The same things were measured in two ways. Each way mixes the same 8 hidden numbers, adds some noise and spreads widely along 5 directions of its own, which tell nothing about the thing.
Some things both ways: the first way, then the second way.
[ -9  -5  -2  -8  -5   8   2  14   8  13  -4  16   0   5   2   3 -11  -9
  -4  11  -6]
[  7   1   5   1  10   8  -6  -9   2   3  -7 -15  -1   2  11  -6]

[  1   1  -6   3   8  12  -3 -14   7   3  16  -2   7 -11  -3  13  -4  10
   2  -2   0]
[ -7 -10  -9   3 -16  -4  -6   0  -4   5  10  18  -5  -1 -11 -10]

[  3  -1  17   3  -3  20  -5  -3  21   4  19   1  10 -17  -1  11  -6  -1
  -6   7  -5]
[  2  -8  -6   4  14 -15  -9 -20   7  -7 -12  -6  10   3  11  -4]

[  3   2  11   7   3   5  -1   1   5   0   9 -11   5  -3  10   5  -1  -4
  -6  -3   0]
[  6  -3 -15   6 -17  -1  17  -5 -14   7   6 -12   1  -5   5   4]

[ 10 -11  -6   2  -1   9   0  -3   5   0 -11  -1   2   0  -6  -1   1   4
  11  15   3]
[-10   9  12   9  -4  -6 -18  33  -9   1 -28  15 -24   4 -22   2]

[-13   5   9   9  -9  13  -9   1  12  -3   9   7   2   2   5   9   1  -6
   0  -3   1]
[ -6 -12   7  -9   6  10  -5   7  -8  19  -2   5   9   7 -24 -11]

[ -6  18 -27  -6   3 -27  13  -7   2  -3  -5  -5   7  -3   2  -5  11   5
  17   2  -5]
[-16 -18  18  -9  -3 -10 -16   1   8 -10  -3   9   3  -1   2 -11]

[  0   6 -14  -6   5   4   7 -10  -1   3  -2  -5   3   2  -3  11   2   3
   9  -4   5]
[-10  14   4  21  -6  -3   6 -16   3 -20   3  -1  -9  15  21  15]

[ -2 -15 -16   3   2 -19   6   8 -17   5 -15   7  -5   8   0 -14  -4   0
   7  13   1]
[ -3  -5  -3  26  -6   4   0   1  -4   9   1   3 -11   3  -5   5]

[ 10   1  -9  -6   8   9  -9 -13  11  -1   2   6  -2   6   1   5   3  13
  16  -3   4]
[ -2 -15  -7   1   2  -5  -3  26  -1   6 -19   5  -2   2 -28 -16]

[ -1  -2   7  17  -5   0 -10  -1   2  -8  -2   0   0   2   2  -3   8  -3
   4   5  -3]
[-3 -1  0 -9  0  7 -5  1 -7  9 -7 -5  0  4 -7 -8]

[ -7 -20   2  18  13   9 -10   2 -13   8   4   3  -1  11  -1  -4  -8   3
  -7   5   2]
[-18 -15   5   6   1   9   0  -6  -5  -1  -7   2   9  19  -6 -18]

[-15   8  -8  -8  -7  -1   7   3   8   5   4   9   6   0  -1   6  -2  -5
   3   5  -3]
[  1   0  12  -6  -5   5 -12  -1  -1   8  -1   3   1  -6   0  -4]

[ 17 -19   7  12   5  18 -11  -7  -7  -7   0  -8  -5  -3   0  -3  -7  17
  -3  -5  14]
[ -9  -2  -2  23  14 -10  13  -1   7 -19 -10  -6  -4  21   0  11]

[ -6   3 -14  -7   6   4   7  -1  -2   9  -3   2   1   8   2  10  -3  -1
   4  -1   1]
[ -5  -7   1   4  17  -1   2 -17  14 -15   6  -7   1  12  13  -4]

[  8   7   0  22   1   0 -18 -11   4 -13   3  -4  -5   2  13   6  13   6
   9 -11   1]
[ -5 -10  -1 -12   8   1   3  10  -6   7   1   1   4  21 -13 -11]

[ -3   4  -9 -11   3   7   6  -5  16   2  -3   9   9  -5 -18  -6  -4   5
   1   7  -2]
[-11 -15  -7   2 -19   6  -6  12 -17  10 -12  -2 -10 -19 -21 -16]

[ 13   6 -23  -8   6  -1   1  -6  12  -1  -5   2  -2  -5   7   5   0  15
  11  -5   2]
[  2 -21 -11 -14   0  -3   1  13   9 -13  13   9 -11   7  -4 -28]

[ -2  -3  16   5  -2  15 -10   4   6   9  11  -1   4   1   7  14  -2  -8
  -6   8  -8]
[ -9 -19 -18  16  -7   1   3 -12  -1  12  14   6   2  12  -5 -10]

[  1   4 -20 -22  11 -11  13  -8  -5   6  -7   7   1   0 -14 -10  -5   9
   2  -3   1]
[  0 -15 -12   6  -5  -5   8   3   2   3   1  -3  -1  -9 -12  -4]

[  7  -2 -14 -11   0 -19  21  11  -9   8 -23  -2   0   6   0  -7   2 -14
   5  14  -5]
[  8  11 -10   9   0  -6   5  -9   0 -11   6  -6 -14   6  17   8]

[ -8  29 -28 -12   0 -31  24   2   4   1 -13  -3   7  -6   3   2  12 -12
   6   0 -14]
[-16   2  14   5  -5  -6  -5 -25  -6 -11   7 -11   0  10  33  13]

[  2  -3  -2   2  -1  -1  -9  -1 -10  -4 -12   2  -3  10  -7  -7   6   6
   1   3  -4]
[-13  -9   7 -10   1   3  -9  25   1  12  -5   9  -9   7 -26 -11]

[  6  -6  -5  -3  14   2  -9 -11  -7  12   9   7   0   7  -5   5   1   6
   9   6  -5]
[  3  -2 -18  24   3  -6   3 -26  14  -5  -4  -5   7   9  17  -8]

Other things, the second way, with their names:
<434>: [ 26   1  -9 -21  18   4   5  11   9  17   9  -9  -3 -16 -20   6]
<791>: [-18 -24  -1  25  -2  -8   2  12   2   8   2  12  -8  10 -22   6]
<446>: [-20 -10  18  -1  13  -2  -9  -1   5  -6   8  12   0  32   2   1]
<168>: [  1   3  -5   4 -16  -2   4  -1   5 -14  -5  -3  -8  -3  13 -11]
<186>: [ 11  16   0 -10  10 -19  -4  30   0  -2 -29  -2 -11  -2 -16   8]
<380>: [  9  22   8 -24   6 -12  -2  25  -5 -13 -23   1  -5  14  -4  -1]
<746>: [-10  -9   1  29  14 -15  -1  -4   5   1 -19 -16  -4   5   4  19]
<192>: [-19 -12   4   9  -3   1  13   4  -4  -4   5   5   2   9 -18   6]
<255>: [ -9 -15  -4   2   0   1  -3  -6   5   0   4   1   1   8  -1 -13]
<574>: [ -2 -19 -22  23  13 -12   6   4   3   3  -4   4  -2  19 -15  -6]
<912>: [ -9  -8  -2   7   8  13   6   5  -7   0  -5  -5  -6   9 -19  -8]
<716>: [ 18  16  -3 -17 -23   6  11   2 -15   6   4  -9   4  -3  13  -3]
<245>: [ -2  -8 -12   9   6 -14   3 -24  10 -15   7  -1   9  15  18  -5]
<562>: [ -6  -3  12 -12  -1 -12 -16  26  -9  13 -14   2  -8  -3 -14   4]
<63>: [-11 -18  10   6   4  -8  -4   3   2  -5 -10  11  11   8  -7  -7]
<161>: [  5   8   4   4 -14   5  -3  -2  -6  24  10  -2  -6  -8   1  13]
<713>: [ -7 -22   3  -1  17  -2 -11  -6  10   7 -18 -20   6 -11  -5  -7]
<694>: [  1 -26 -10   0   7  -4  -8  -1  -1  11 -14 -19   0 -16  -6 -15]
<219>: [ -7 -19  -7  -5 -22   1   3  17  -3  13  10   4  -9  -8 -16 -11]
<123>: [  0 -10 -12  16 -12  -2   4   8   1   5  14  17 -12   9  -9  -4]
<739>: [ -4  18  26 -16  -4 -10 -13  12 -11  11 -17 -11  -3   3  13  19]
<401>: [ -9   6   9 -10   0   9   7  15   0   4   2  -5  -8   7 -16   6]
<420>: [ -6 -16  -3  -3   5 -10   5   3  14  -7  -3 -12   1   0   0  -4]
<450>: [ -7  -2   4  19 -21  -4  -6  12 -18  25 -15   9   1  -5 -18   7]
<5>: [  2 -10 -23  29  -6  -1  10  -6  -9  11  -9 -17  -7  -1  -1  -1]
<46>: [  4  15   1 -10 -13   9   3   9  -1  -3  11  -1 -19   0   4  -1]
<284>: [  8  13   8  -8  15   9  -3   7  -9  12 -15 -16  -5  -6 -11   9]
<77>: [ 14  22  -9  -2 -12 -14   0  26 -20   9 -16   3 -15   6  -7   9]
<473>: [ -8 -16  17  -7  12   2 -15  -1   6   8 -19 -13  15   5   1 -13]
<215>: [  3  13 -11   6  -4   0  20 -11 -11 -11  -5 -16   4  19  17   3]
<784>: [ -1  -3   3  -9  -5  -1  -1   7 -12   8  -6 -10  -2   1   1  -2]
<319>: [  1  -2  10  -9   4  -4  -5  -2  -1  -4 -16 -13   7 -14   3   2]
<680>: [ -1   9   8 -19   9  -3  -8  -5   0   3   2   0   6  12   4   1]
<582>: [-2  3 -2  0 -1 -4 -3  3 -1 -5 -2  2 -8  9  2 -3]
<780>: [  7  -6 -18  -4  -1 -12  -3  21 -12   3 -14  -1 -16 -13 -22  -5]
<891>: [  4 -11  -9  11  11 -12   5  -9   8  -7  -7 -13   4  -3   6   5]
<731>: [ 10 -11  -5  11  23  -9  -3 -14   3  11  -9 -20  10   2  12   9]
<909>: [ 22  10   2 -22  18 -17  -6   9  19  -2   1   2  -3 -13   0  10]
<371>: [ -8 -10  -6  17  -6  -4   5   9   3  -8  -8   1 -12   0 -10  -5]
<899>: [-26 -12  11  -5  -4   9 -13  12 -14   3  -9  20   4  23 -26 -23]
<303>: [  9   4 -23   5 -18  -1  10 -16  -2 -13   7  -7  -7   1  21 -13]
<169>: [  4  14  14  -4 -11   6   1  -4  -3   5   0  -9  -1  -6  15  12]
<471>: [-14 -13   9   0  14  -6  -2 -12  16 -26  -1  10  11  24   7 -14]
<242>: [ -1 -17 -20   9   5 -12  10 -16  13  -7  13  -7  -1   8   9  -5]
<623>: [  8   4   4  -1  16  -5   1  -5   9   7  -1 -11   6   4   6  13]
<851>: [  3   9   3   9  -1  -6   7  16 -11  10 -16 -11  -7   7  -3  15]
<773>: [ 11  10  -3 -11   0  -6  -6  -2   2  -6  -3   0  -4  -5   7  -3]
<166>: [ 11   3  13 -17  11  -5  -2  15  -5   1 -22 -16   5  -6  -2   3]
<575>: [ -2  -4   2  -5   3  -7   1  19  -3  -2  -5   6  -5   7 -14  -1]
<179>: [ -4   0  -2  10   0  -4   5  -5   2 -18  -1   6  -3  13   3  -3]
<244>: [  0   7   0  -4  -7  -6   3  17 -15   8  -6   6  -7  -3 -18  11]
<376>: [ -9  -1 -16  11 -28   1  11 -11  -9   7  21  11   0  12   1  -3]
<802>: [ -8 -21  -6  15   2 -18  -5   5  -2   2 -11   5   0  12  -2  -7]
<104>: [-14   7  15  -1  -6   5   7  -7 -16   1  -7  -2  16  18   1   6]
<626>: [ 7 -3 -2 -5 -9  1 -7  7  0 12  0  2 -6 -9 -4 -6]
<652>: [ -7  -7   1   4 -16  -2  -2  -3  -6   5   4   4   0  -4   0  -3]
<47>: [ -1  -1  10 -20  16  -3  -4  22   0 -13 -21 -13 -10  -6 -13  -3]
<141>: [ -4 -12   5  18  14  -7  11 -10   0   2 -13 -21  12   7   8  18]
<337>: [ -8 -15   8  -7   5  -3 -11  11   7   1   1  15   2   6 -17 -11]
<754>: [ -3  -3 -11  -8   6  -3  -2   0  12  -5   4  -2 -10   7  -3  -9]
<464>: [ 3  2 -6 10 -6 -9  0 -9 -7 -3  1 -1 -3  4 10  5]
<466>: [-11  -8   6  12   2  -2   0   8   2   2   1  11  -5  15 -12   4]
<750>: [-10 -19  24 -29  45  -8 -20   5  15 -21 -33 -10  19  22   0 -25]
<663>: [  1  11  -9  10 -21   7  20 -18   7  -5  27   5  -2  -1  10  10]
<350>: [  4  -4 -14   3  -7   2   7   3  -1   8  10  -3 -10  -1  -6  -2]
<72>: [  1 -17   3  -7   0 -18  -5   8  -3   1 -17   0  16   1   1 -10]
<97>: [ 14   7  -3 -18   2   1   1   9  -1  10   3 -12 -11 -19  -7   7]
<494>: [ -4   0  -3  26 -10   0  11 -19  -3  -4  18  -3  -6  15  24  14]
<589>: [-14 -14  -4  16 -12  -1   2  -1  -8  -2  -8   3   2  11  -4 -14]
<488>: [ -9 -14   0  12   3  -3  -1 -10   4  -5 -12  -7   7   8   6 -11]
<201>: [-13  -1   0  13 -16  -1  -6  10   0  12   3  11 -13   3 -10   3]
<267>: [-15 -26  -1  24  31 -13   6 -19   9 -15 -14 -12  17  29   6   0]
<804>: [  6  12   3 -16 -25  -1   0  20 -21   8  -8  -9 -13 -21  -4   5]
<226>: [-10  -5  15  -1  -3   4 -11 -11   5  14   7   6  12  15   9  -2]
<346>: [ -6  -1   1  17   5  -6  -1  12  -1   3 -12  -1 -10  11  -8   7]
<272>: [ 13  -9 -16  -3  24 -13  14   0   9   7   8  -9   6  18  -2   8]
<370>: [-14  -5   5  -8 -12  17  -3  19  -6  19  19  21  -7  19 -29 -12]
<698>: [  1 -10   3  -4   7  -1   2 -10  10  -2   5   0  15  13   9 -10]
<910>: [  3 -18   2  19   9 -12  -9  -8  11   7   5   4   0 -10   3  11]
<728>: [  3 -11  -3 -15  16  -4  -8  -2  14  -8   1  -1   0   7   2 -17]
<548>: [ -3 -10  -1   0   7  -3  -2  -6  -4   0  -1  -8   0  11   8  -4]
<108>: [ 10   2  -9  -2  -6   7  12  -2   1   9  13 -15  -8   1   9  -2]
<59>: [  6  11   7 -19   0   4  -5  -5  -8   0   4   4   5  11   6  -4]
<42>: [  3   1   1   6  -1 -11  -6   8 -12  14 -14 -15  -6  -4   5  12]
<205>: [ 16  -1 -17   8   4 -15   2   7  -6  21  -7 -16  -8 -12  -6  15]

Some of these things the first way, each followed by its name:
[ 12 -14  -1   7  -1 -15   3   5 -14  -8 -15  -4  -5  -3  -1 -19  -1   3
  -2   5   3] -> <575>
[  3  -4  -3   0   2  -9  13   6  -1   7  -5  -4   5  -4   3  -2  -3 -11
  -1  12  -5] -> <464>
[  1  -8  -9  10   6 -15  -1  -5  -6  -5   3  -1  -1  -5   2 -13  -2  10
   6   1   4] -> <63>
[ 6  4 -4  0 -3  8 -5 -3 11  1  6 -4  0  0 15 17  2  5 14 -2  3] -> <123>
[  2  -7  -6   3  -3 -14   8  12 -13   3  -8  -3  -5  -3  10  -5  -6  -3
  -6   3  -2] -> <494>
[  8   5  -2  13  16  -2  -3  -9  -4   1   1 -14  -1  14  14  10  12  -6
  11  -8   2] -> <215>
[  0  -2   7  19   4  20 -10   1  12   3  15  -9   4  -3  18  19  -3   0
  -3  -1  -1] -> <548>
[ 15   7 -14  -7  13   0  -3  -9  11   6   7   3   1  -7   4   9   0  12
   5  -4  -8] -> <802>
[  6  -9   5 -20   1  20   0   7   0  15  -6   9   0   4  -9   6 -13  -1
 -14   7  -4] -> <346>
[-8  5  6 -5  4 10 -3 -6  7  9 17  2  8  1 -2 12 -1 -3 -1  1 -4] -> <450>
[ 3 -3 -5  4  5 -8 -7 -2  0 -1 -2  2  0  6  3 -6  5  4  9  7 -4] -> <488>
[ 7 -2  2 -7  1  4 -2  0 10  4 -1  7  3 -1 -1 -2 -3  1  2  8 -4] -> <589>
[ -2  27 -30 -25   8  -8   8 -11  26   4  -1  16   6  -1  -5   5   3   8
  16  -5  -8] -> <694>
[ -4  -3  20  14 -17   5 -11   6  -7 -16 -11 -14  -2  12   5  -3  12  -6
   1   1   5] -> <401>
[-12  12   9 -30  -7  26  -9   6  26  16  11  27   6  -3  -9  15 -15  -1
 -19   0 -15] -> <473>
[  4   2   0   7  -2 -11   1   7   7  -2  -6  -6   0  10  18  -1   8 -12
  12   6  -2] -> <267>
[ -8  -6   6  21   2  12  -6   1   4   2   2  -3   5  12   6   8   7 -12
   7  12  -1] -> <899>
[-14  -2  -4  -1   5  -2   4   2 -16   7   4  -1   1   6  -1   3  -6  -1
  -9  -3  -1] -> <169>
[  4  -6   3  12   1  -7  -9  -3  -5 -13   4   0  -5  -8   4 -13  -4  14
  -6 -13   6] -> <141>
[  9   1  -5  -1  -9   4   5  -2  15 -16 -15  -1   2 -10  -7 -12  -1  10
   3  -1  10] -> <47>
[  3   7 -11 -15  -4  -9   8   5   8   5 -13   9   2   3  -2  -1   3  -7
   7  11  -8] -> <728>
[  5   2 -16  -3  16  -5   0  -6  -4   6   4   3   1  -6  -1   3  -6  11
  -6  -6  -7] -> <42>
[ 0  4  0  6  1 -8  3  5  1 -1 -5 -7  3  2  8 -1  7 -7 -1  4 -7] -> <784>
[ -2 -12  11   9 -16  10  -9   0  -4 -15   1   8  -7 -10  -5 -10  -9  12
  -6  -9  16] -> <434>
[  0  -2 -11   5   0 -12   1  -1 -11  -3  -9  -2  -4   8   4  -3   6   2
  11   2   4] -> <466>
[  1  23   9 -13 -10   5  -2   0  14  -3   2   1   6 -14  -3  11   3  -4
 -15  -7 -16] -> <739>
[11  2 -1  0 -6 -2 -3 -2  6 -5 -8 -1  0 -3  1  0  7  0  8  6 -4] -> <582>
[ 11 -17  -7  -5   8   5  -1  -4  -7   2  -7   1  -2  -1  -9 -11 -10  16
  -1   4   6] -> <371>
[  3  16  -9 -23   2   1   6  -8  13   1   5  19  -1 -14 -10   3  -9   6
  -7 -16  -3] -> <716>
[ -9  11 -13 -21 -11  -5  14   4  16   6   6  12   5 -14   2   5 -10   2
   5   3  -1] -> <910>
[-12   5   0  -1  -5  -1  -3   0  -6   1   7   6   0  -3  -3   5  -1   0
  -6  -2  -5] -> <161>
[ -5   0 -11 -11   5  -1   2   0  -3  10   0   9   2   2  -4   3  -5   4
  -1   4  -5] -> <626>
[ 14 -15   5  -1   3  -6   5   8  -2   6  -9  -3   3  -2  -1 -11  -3  -6
  -3  17  -7] -> <303>
[ -8  -3   4   8 -12  18  -1  -1  12  -8  -2  11  -1  -4  -5   2  -6   1
  -1  -2  11] -> <284>
[ 11  -9  15   5 -12  -8  -1   8   6  -9  -4  -7   2 -12   5 -15   0  -2
   0   8   0] -> <891>
[ 12   5   6  -4  -2 -14   1   2  16  -5   5   1   4 -16   5 -10   0   1
  -1   4  -9] -> <72>
[ -8   9  -3  18   1 -13  -2  -5 -10  -5   0 -10   2   6   7   6  16  -9
   7   0  -5] -> <680>
[ -1  17 -11 -15  11  22  -2 -13  10  12   3  -2   7  13  -3  29   7  -1
   9  -5  -3] -> <754>
[  9 -13   7  12  12   4  -4  -4  -8   6  11 -10   3  -9   2   2  -6   5
  -9   3  -3] -> <245>
[ -1   8  -7 -10  -5 -17  -2   1  -1  -2  -2  13  -4   0   1  -5   1   2
   4  -4  -5] -> <698>
[  4   6  -5  -8   0 -13  -6  -4  -5  -7  -5   0  -1  -3  -6 -10   6  12
  -2  -3  -7] -> <219>
[ -9  -2   5 -16   2  10   5   8  -8  15   4   8   1   5  -4  10 -14  -7
 -18  -3  -4] -> <623>
